All groups share one centre, and each spreads out both ways along 7 directions, with some noise.
In the rows, 128 means zero.
Some rows, each with its group after it:
[112 111 109 109 167 171  79 170  96 118 110 152 155 140 139 160] : k877
[142 148 133 131 120 148 114 158 134 155  84 122 149  92  99 102] : k877
[ 88  75 141 132 154 156 147 140 142 126  95 189 142  78 150  81] : k935
[ 82 148 135 134 150 161 117 169 166 126 112 127 171 112  95  97] : k695
[160  57 168 118  87  82 105  98 141 192  85 228  46 142 155  89] : k695
[117  86 128 116 132 172 134 141 112 176  80 141 151 113 114 101] : k281
[129  86 124 125  99 125 149 113 107 142 132 158 118 118 129  89] : k877
[160  92 132 154 127 172 147 164 142 106  82 151 131 151 136 117] : k877
[109 166 111  92 111 107  41 152 106 181 120 196 112  99  94 100] : k877
[151 127 133 119 152 128 112 159 106 104 100 141 124  61 141  95] : k281
[112 104 137 110 171 103 157 115 117 110 152 127 132  97 131 103] : k935
[215 172 157 105  68  86  57 151 130 188  77 103  59 154 133  92] : k281
[115 157 130 131 134 113 106 137 133 127 148  76 154 118 102 128] : k935
[104 142 120 137 128 116 134 115 123 105 178  83 156 139 113 147] : k695
[157 127 132 123 119 122  86 145 117 139 105 166 101 147 129 123] : k935
[128 104 140 106 119  93  92 128 118 143 140 159  96 134 128  94] : k695
[149  66 108 162 116 188 163 151 118  66 130 140 144 205 161 162] : k877
[138 152 107 129 106 130  86 151 121 134 122 131 129 150 107 133] : k281
[182 151 110 126  97 203 110 185 118 170  30 125 139 124 124 117] : k281
[101  63 169 107 161 114 132 105 122 153 127  78 151 104 141 101] : k695
[133 136  98 119 108 144  93 165 109 124 118 196 120 142 125 117] : k695
[137 122 117 131 103 137  76 147 117 139 125 140 123 184 123 151] : k695
[118  82 144 142 120 149 128 116 142 150  95 146 134 143 136 127] : k695
[ 90  55 142  86 166 137  83 146  94 115 141 144 141 143 150  92] : k695
[101 133 136 134  70 140  78 158 151 177  97 137 148 110  90  75] : k935
[ 95 163 138 138 119 134  96 142 170 189 101 141 162 117  45  96] : k281
[ 91 119 104 144 155 154 119 155 130 105 126 195 162  85  96 116] : k281
[ 91  93 133 126 161  97  79 129 109 123 147 165 137 106  98 123] : k281
[100 108 154  76 159  91  45 162 115 141 143 133 116 133 124  66] : k695
[165  84 185 142 159 125 104 167 173 109  73 134 114 165 151 108] : k877
[130 159 143 129 135 143 119 159 147 161  80 112 155  76  91  85] : k877
[139 187 121 146 123 109  51 179 143 131 103 194 118  96  72 117] : k281
[ 69  77 118 100 161 115 127 101  82 106 185 110 147 130 145 139] : k877
[129 129 171 127  96 103  35 141 144 174  90  96 120 139 132 134] : k935
[158 103  84 103 162 191 162 144  57 127 106 133 157 108 111 121] : k935
[109 125 149 128 149  94 116 125 158 112 137 156 113 111 139 111] : k935
[ 88  84 164 127  61 104  33 126 135 171 125 137 120 158 140 108] : k935
[ 99  73 127 120 164  89  18 129  81 143 137 189 129 119  90 156] : k281
[105 102 106 127  94 147 186 103  95 135 162  90 156  87 111 100] : k877
[ 95 104 134 123 150 139 131 133 131 118 124 106 167 103 129 119] : k935

New rows. What belongs after each?
[125 105 133 112 120 140 118 134 116 165 105 120 136 130 114 109] : k281
[155 121 118 119  83 152 119 132  88 184  85 130 133  97 101  96] : k877
[163 149 117 122  70 171 128 159 139 165  75 141 110 156 136  97] : k281
[112 108 138 113 139 133 153 126 123 124 132 100 140 103 139  92] : k281
[153 141 140 148 116 139 111 162 161 134  87 137 125 142 110 109] : k877
[158 165 154 146 123 127  83 174 170 130  93 117 126 152 107 125] : k877
[108 160 106 100 130 150  83 160 104 177  88 164 147  67  92 103] : k877
[138 164 157 130 144 130  91 178 170 177  50 166 125  70  89  64] : k877
[ 92 106 129  69 172 127  44 188  86 116 143 127 144 130 126  75] : k695
[ 97 157 130 127 142 136 149 121 129 141 148  44 186  70  83 100] : k877
[ 80 124 123 133  92  88  95 113 148 140 176 187 109 199  94 127] : k281
[145 121 113 119 144 133  72 155  74 107 121 115 142 106 127 156] : k281
[ 79 130 145 106 171 148  90 174 136 132 123  84 180 112 104  90] : k695
[142 149 160 119 140  84  36 165 163 150  95 174  89 154 113 108] : k877
[129 182  91 134 107 165  91 169 119 158 101 143 159 104  80 126] : k877
[ 66  41 118 116 188 105 135 105  78  50 202 187 135  94 158 130] : k281
[101 102 130  91 133 105 106 112  94 166 131 185 112  89 128  77] : k877
[107  89 177 134 135  97  65 121 143 125 121 105 118 136 175 152] : k935
[131 144  92 119 111 135 133 147 103 127 149 176 125 143  86  99] : k935
[135 107 131 128 111 123 129 126 142 153  93 202 102 104 127  87] : k695
[132  94 127 114 124 147  71 154 105 141 102 142 126 170 136 133] : k695
[125 143 156 127  98  74  35 141 167 217  90 216  85 145  55  86] : k281
[116  70 157 101 162 113 141 107 110 138 123  99 133  74 151  75] : k281
[136 153 109 133 122 142 101 151 110 105 138 121 136 163 119 163] : k935
[ 85  93 111 115 164 176 136 166 121 104 118 178 165 100 124  86] : k695
[137 170 134 131 114  97 111 151 152 106 144 166 101 113 122  88] : k281
[ 88  99 105 124  74 134 106 132 105 144 163 167 134 152 103  88] : k935
[121 102 123  91 115 116  68 125  74 178 114 165 110 105 128 102] : k877
[ 95 154 123 113 120 108 121 117 118 153 162 105 144  84  90  96] : k877
[120 154  74 126  90 165  88 159  99 149 121 202 128 125 100 131] : k877
[125 137 113 126 116 157 137 146 118 115 134 114 136 142 131 124] : k281
[126 112 136 156 150 180 197 141 143 105 107  38 197  96 104 105] : k877
[109 106 134 137 130 142 134 109 130 139 129  88 151 133 125 145] : k695
[ 97 105 134 124  94 143  93 141 115 167 121 108 158 117 109  94] : k935
[ 98  71 147 125 165 134 153 123 128 103 135 130 145 117 144 100] : k877
[149  73 134 140 158 191 142 160 114  91  98  70 173 164 152 164] : k877
[ 80 130 151 127 112 123  82 132 140 149 136  53 172 114 108 126] : k935
[139 150 116 152  99 155 157 141 132 122 137  54 175 124  92 127] : k877
[149 123 135 131  94 125 115 137 131 171  95 160 108 105 110  80] : k877
[123 109 151 132 133 105 121 142 165 120 117 200 101 127 127  77] : k877
[ 89  65 148  84 171 113  96 135  96 127 149 118 144 122 144  86] : k695
[122  61 146 104 173 143 143 133  97 134  95 144 143  54 155  77] : k281
[177 157 115 119  78 125  29 165 106 180  84 142 100 178 103 147] : k281
[ 90 141 144 134  89 102  74 133 155 147 155 116 137 142 103 106] : k935
[102 125 140 150 119 127 146 114 157 131 138 128 142 135 114 131] : k695
[118 103 106 122 112 187 134 164 110 162  71 204 143  90 102  70] : k935
